Every row belongs to one group in each of 4 separate groupings. Each group adds its own fixed numbers to the row, and there is some noise. The rows also spread widely along 8 directions, which tell nothing about the answers.
(in the rows, 100 means zero)
Known rows, each followed by its group in each grouping:
90,100,122,102,104,93,109,117,97,76,88,95,113,90,90,89,102,96,99,109,107,124,110,114,93,87,93,104,110,111,101,121,111,79,120 -> rapat (1) bule k_732
70,128,111,98,105,124,99,118,99,104,79,114,94,78,85,99,99,99,103,98,101,114,112,102,100,102,95,113,102,97,71,111,127,90,119 -> bosi (3) lopoz k_417
81,101,92,126,102,99,110,91,91,91,54,103,112,98,106,78,99,93,92,100,113,98,92,108,103,89,102,108,89,100,86,85,121,80,121 -> rapat (1) Ropu k_981
96,95,112,97,89,140,104,90,93,96,116,124,97,98,82,94,111,96,88,89,121,94,100,85,73,73,130,86,106,106,79,104,115,70,116 -> Deku (2) bule k_89
92,91,73,109,100,105,99,81,89,94,75,106,111,106,103,82,94,99,86,97,108,94,84,111,86,80,103,85,83,110,95,85,102,85,112 -> Nif (3) Duz k_417
80,100,126,92,108,100,97,126,104,73,117,109,94,98,95,101,91,103,105,128,113,122,129,102,68,103,93,93,106,104,90,123,99,90,122 -> biso (4) Ropu k_89
71,114,113,107,108,115,104,100,93,97,105,113,93,109,88,89,90,95,90,113,100,108,118,97,87,90,100,101,88,94,72,118,112,87,105 -> bosi (0) lopoz k_233
104,84,86,102,94,107,97,88,92,96,126,98,87,122,123,100,92,87,96,75,107,82,91,98,80,93,107,69,97,104,98,113,97,90,100 -> Nif (4) Duz k_840
78,108,135,91,109,145,91,124,119,94,150,127,57,98,104,108,99,104,102,142,134,113,144,58,65,94,95,109,101,82,58,142,108,99,109 -> ris (0) dul k_840
89,100,110,99,102,108,98,114,97,94,124,102,91,100,110,105,98,89,107,99,107,110,110,91,87,98,93,93,97,98,87,126,101,86,105 -> ris (2) dul k_233
88,105,99,102,100,88,95,125,112,90,76,93,92,79,125,108,102,105,121,97,123,108,111,102,101,109,77,102,111,103,102,119,115,92,120 -> Deku (4) Duz k_732
121,73,89,106,87,109,104,85,100,90,118,100,100,121,120,96,114,92,87,66,117,78,107,97,75,80,122,78,94,117,115,114,96,87,107 -> biso (3) Ropu k_981
93,98,95,100,103,90,88,114,105,90,103,95,103,100,114,108,98,99,108,105,112,109,115,104,88,101,82,89,103,108,104,118,96,97,107 -> biso (4) Duz k_417
94,103,71,117,102,104,93,88,105,121,94,90,88,126,139,96,86,85,101,72,105,79,101,94,108,104,90,86,84,87,85,115,113,102,91 -> Nif (4) lopoz k_732
92,100,62,109,97,119,83,81,97,126,93,117,100,100,104,101,109,102,95,102,136,93,93,78,92,79,93,86,87,108,74,87,101,86,91 -> rapat (0) dul k_233
98,108,105,120,113,104,97,100,123,113,74,92,136,112,95,88,125,112,90,107,116,112,144,100,108,77,79,120,82,106,96,123,110,95,80 -> Deku (2) Ropu k_732
75,115,61,126,104,117,94,72,81,125,68,117,115,106,85,84,92,88,82,96,106,91,76,98,103,81,103,91,77,97,65,65,112,84,96 -> bosi (1) dul k_417
84,128,70,116,106,107,86,92,89,144,95,96,109,123,106,105,98,81,102,62,85,94,91,104,118,107,89,89,86,98,67,106,107,99,68 -> rapat (4) lopoz k_233
112,98,82,114,93,111,106,80,97,117,125,90,90,141,125,91,94,74,95,51,97,70,99,93,95,87,118,80,89,94,97,136,103,91,78 -> Deku (0) bule k_732
100,96,105,94,93,100,105,111,84,88,122,99,83,107,117,99,90,77,110,74,94,99,93,108,80,104,106,78,104,109,103,128,97,87,112 -> rapat (3) Ropu k_840
88,113,99,101,112,113,84,110,101,115,110,103,119,110,89,101,103,98,100,116,100,122,126,96,92,91,77,96,88,103,79,126,93,98,81 -> rapat (2) lopoz k_417
91,101,90,104,105,109,93,100,105,101,99,109,104,96,99,100,106,102,98,110,124,105,117,90,91,83,91,99,94,106,94,118,103,93,103 -> bosi (0) dul k_417
93,102,89,108,104,87,102,96,84,99,108,86,104,127,115,95,85,77,101,64,78,93,86,122,99,105,98,78,91,105,100,118,98,90,88 -> Nif (4) Duz k_233
109,87,108,94,80,143,104,93,106,101,133,114,63,103,119,105,112,89,90,63,134,75,106,72,72,85,132,82,109,102,85,112,119,82,120 -> biso (3) bule k_233
93,93,85,98,93,92,90,106,95,93,83,105,119,74,93,106,113,114,103,111,130,125,100,105,89,79,85,84,109,126,109,92,100,73,119 -> bosi (2) bule k_233
88,99,99,101,105,107,98,97,106,97,97,110,102,102,97,94,109,109,89,108,115,106,117,99,86,84,93,98,88,112,90,101,103,89,108 -> bosi (3) Duz k_233
105,102,123,103,104,85,111,118,106,86,81,75,120,109,112,93,116,90,101,66,82,106,124,128,111,98,93,119,100,107,120,140,116,100,102 -> biso (3) Duz k_840
93,116,69,98,98,104,82,100,79,127,105,102,103,107,107,110,91,82,114,72,89,102,81,105,101,108,92,74,99,109,85,116,93,93,81 -> rapat (0) lopoz k_89
102,82,87,101,94,106,92,92,108,99,114,110,100,103,111,99,116,112,86,104,134,100,126,91,75,76,94,82,90,120,104,105,96,93,108 -> bosi (3) lopoz k_233
104,83,99,105,94,102,102,92,104,87,102,100,101,108,110,92,107,103,96,97,122,93,111,95,82,78,103,91,98,111,107,121,102,83,105 -> Deku (0) Duz k_732
94,116,121,93,100,119,106,119,102,102,95,100,94,91,99,105,116,90,110,59,97,101,114,106,106,105,110,107,111,111,94,131,123,90,109 -> bosi (3) Ropu k_89
90,94,88,113,96,130,87,97,114,108,96,107,73,96,131,94,95,99,94,111,143,89,119,71,85,93,92,91,90,89,72,105,120,101,115 -> Nif (1) lopoz k_417
81,111,104,108,104,108,101,100,92,100,114,107,98,117,94,97,95,90,95,92,97,102,109,104,89,95,103,90,95,100,83,113,104,89,100 -> bosi (4) Ropu k_840

New rows, each followed by its group in each grouping:
88,107,102,102,104,116,91,100,91,104,130,108,98,118,92,104,96,90,94,90,104,105,107,98,79,92,103,77,96,111,79,115,95,87,89 -> Nif (4) Ropu k_233
93,79,91,115,100,124,99,71,103,92,91,117,114,113,89,78,110,111,68,122,137,92,114,86,73,58,112,94,81,106,87,98,107,85,110 -> Nif (0) lopoz k_417
103,90,108,101,93,113,100,97,96,91,90,108,123,92,77,97,127,106,84,96,125,106,107,99,87,64,111,100,106,118,103,106,109,78,107 -> biso (0) dul k_840
86,103,81,105,97,105,95,94,92,110,132,102,64,125,135,99,70,78,106,91,101,87,104,88,82,109,95,74,85,87,81,125,96,96,97 -> bosi (0) lopoz k_233
92,94,102,104,101,121,98,90,102,103,127,112,95,120,101,90,98,93,86,114,117,102,114,82,76,80,102,87,86,97,75,113,98,82,98 -> rapat (2) bule k_233
116,78,86,104,100,113,89,98,127,106,133,100,77,125,151,100,110,104,99,102,135,85,143,72,78,94,87,90,81,100,98,136,95,114,95 -> rapat (3) lopoz k_981
86,101,92,112,94,127,96,82,90,110,119,121,92,122,95,91,96,94,83,96,111,86,100,90,74,80,114,78,90,97,68,97,107,87,100 -> Deku (4) lopoz k_840
98,102,100,97,100,109,94,107,100,103,120,102,100,105,97,106,104,100,100,93,107,109,120,95,87,88,95,87,104,113,99,132,99,89,94 -> bosi (0) lopoz k_732
96,103,110,104,102,120,97,108,132,109,99,103,87,100,125,101,118,107,104,96,141,91,140,80,97,95,94,113,101,96,87,130,124,105,110 -> Deku (4) bule k_89
99,90,109,94,94,89,108,118,83,68,110,97,105,86,103,103,97,91,111,85,95,113,95,118,84,94,101,84,113,113,119,126,99,73,123 -> bosi (2) dul k_981
92,100,110,104,110,108,102,108,108,89,103,97,102,106,104,90,95,100,98,115,107,111,121,95,90,87,86,103,90,92,89,127,107,86,102 -> Nif (2) dul k_732
81,111,107,108,98,93,96,117,91,93,85,99,106,87,98,96,98,97,103,107,108,120,109,113,91,96,86,93,100,112,89,110,111,88,111 -> Deku (1) lopoz k_233
93,86,84,104,97,97,101,99,99,86,99,104,82,102,131,93,86,95,103,103,118,93,94,94,81,94,96,88,89,96,97,106,102,87,124 -> ris (3) dul k_732
101,105,89,116,103,121,102,87,108,122,73,98,116,110,108,93,128,91,88,57,106,82,107,97,117,85,108,117,87,103,89,109,123,99,93 -> ris (3) Duz k_417
103,92,105,106,97,86,93,115,115,92,85,86,110,89,116,101,117,104,99,103,134,115,127,103,96,88,80,100,105,117,113,116,109,95,112 -> biso (1) bule k_233
103,97,93,94,96,96,84,117,110,100,127,93,82,106,129,111,92,97,111,110,122,109,122,90,78,98,79,82,105,103,104,136,90,102,100 -> biso (0) bule k_840
109,75,95,105,80,129,97,77,93,100,119,121,105,101,93,96,124,105,80,88,139,90,104,80,67,61,122,72,99,120,94,97,105,70,110 -> Deku (2) lopoz k_233
91,98,114,110,107,126,107,95,104,94,101,116,113,108,85,91,122,101,85,95,119,96,113,91,93,76,115,111,97,100,79,110,119,83,106 -> rapat (4) dul k_981
91,117,86,113,115,71,94,112,116,114,79,72,111,118,133,96,91,93,113,102,97,112,130,117,121,106,59,113,85,93,109,142,104,115,84 -> bosi (0) bule k_840
86,108,116,100,99,110,109,115,92,86,122,105,73,110,114,91,75,77,108,91,91,97,110,104,74,108,106,88,95,94,87,136,104,92,115 -> Deku (3) Ropu k_417
92,115,106,113,112,122,97,96,109,121,126,97,97,132,104,97,106,86,87,86,97,97,131,91,98,94,94,98,83,100,75,125,105,102,71 -> bosi (1) Duz k_233
92,81,77,109,99,87,90,99,115,87,74,101,97,86,130,98,101,113,106,131,151,105,124,88,86,87,77,95,93,108,114,106,101,94,127 -> bosi (0) Ropu k_417
86,116,121,103,105,109,110,119,107,93,108,96,85,103,116,102,99,88,109,74,98,99,118,103,104,108,103,110,111,93,89,139,123,93,114 -> bosi (4) bule k_981
96,94,84,99,99,121,83,100,109,103,98,114,98,85,97,104,112,116,96,119,144,107,109,79,82,75,90,90,101,112,88,105,103,84,101 -> Nif (0) dul k_732
102,87,107,98,98,118,100,107,112,87,113,105,86,99,122,101,118,104,100,90,122,95,119,88,82,91,105,102,101,108,98,123,107,94,118 -> ris (3) Duz k_981
106,118,90,114,106,103,95,109,116,125,89,85,111,119,121,98,117,94,106,63,99,93,130,107,114,102,87,112,86,108,98,137,109,110,75 -> Deku (3) Ropu k_981
85,112,97,117,121,88,96,100,108,109,117,83,105,146,121,90,83,84,97,103,88,102,131,109,97,105,77,94,69,92,84,135,93,110,72 -> Nif (4) Ropu k_233
83,125,112,102,107,126,93,114,107,116,111,106,86,113,98,100,98,92,97,97,97,107,125,93,91,102,94,105,92,92,68,121,110,100,92 -> biso (3) Ropu k_840
93,125,111,109,106,136,86,117,122,128,60,99,117,74,83,106,143,116,97,84,131,116,129,89,125,85,86,127,111,112,75,111,140,94,92 -> Nif (1) lopoz k_732
118,72,80,112,75,100,100,89,97,99,88,91,91,90,137,104,120,91,100,51,133,78,95,96,98,85,110,78,111,115,124,105,118,88,122 -> bosi (1) lopoz k_840
110,83,103,101,102,109,97,104,108,86,120,96,106,108,115,96,110,102,97,99,118,103,122,93,83,81,94,89,95,106,108,131,96,89,98 -> Nif (2) dul k_981
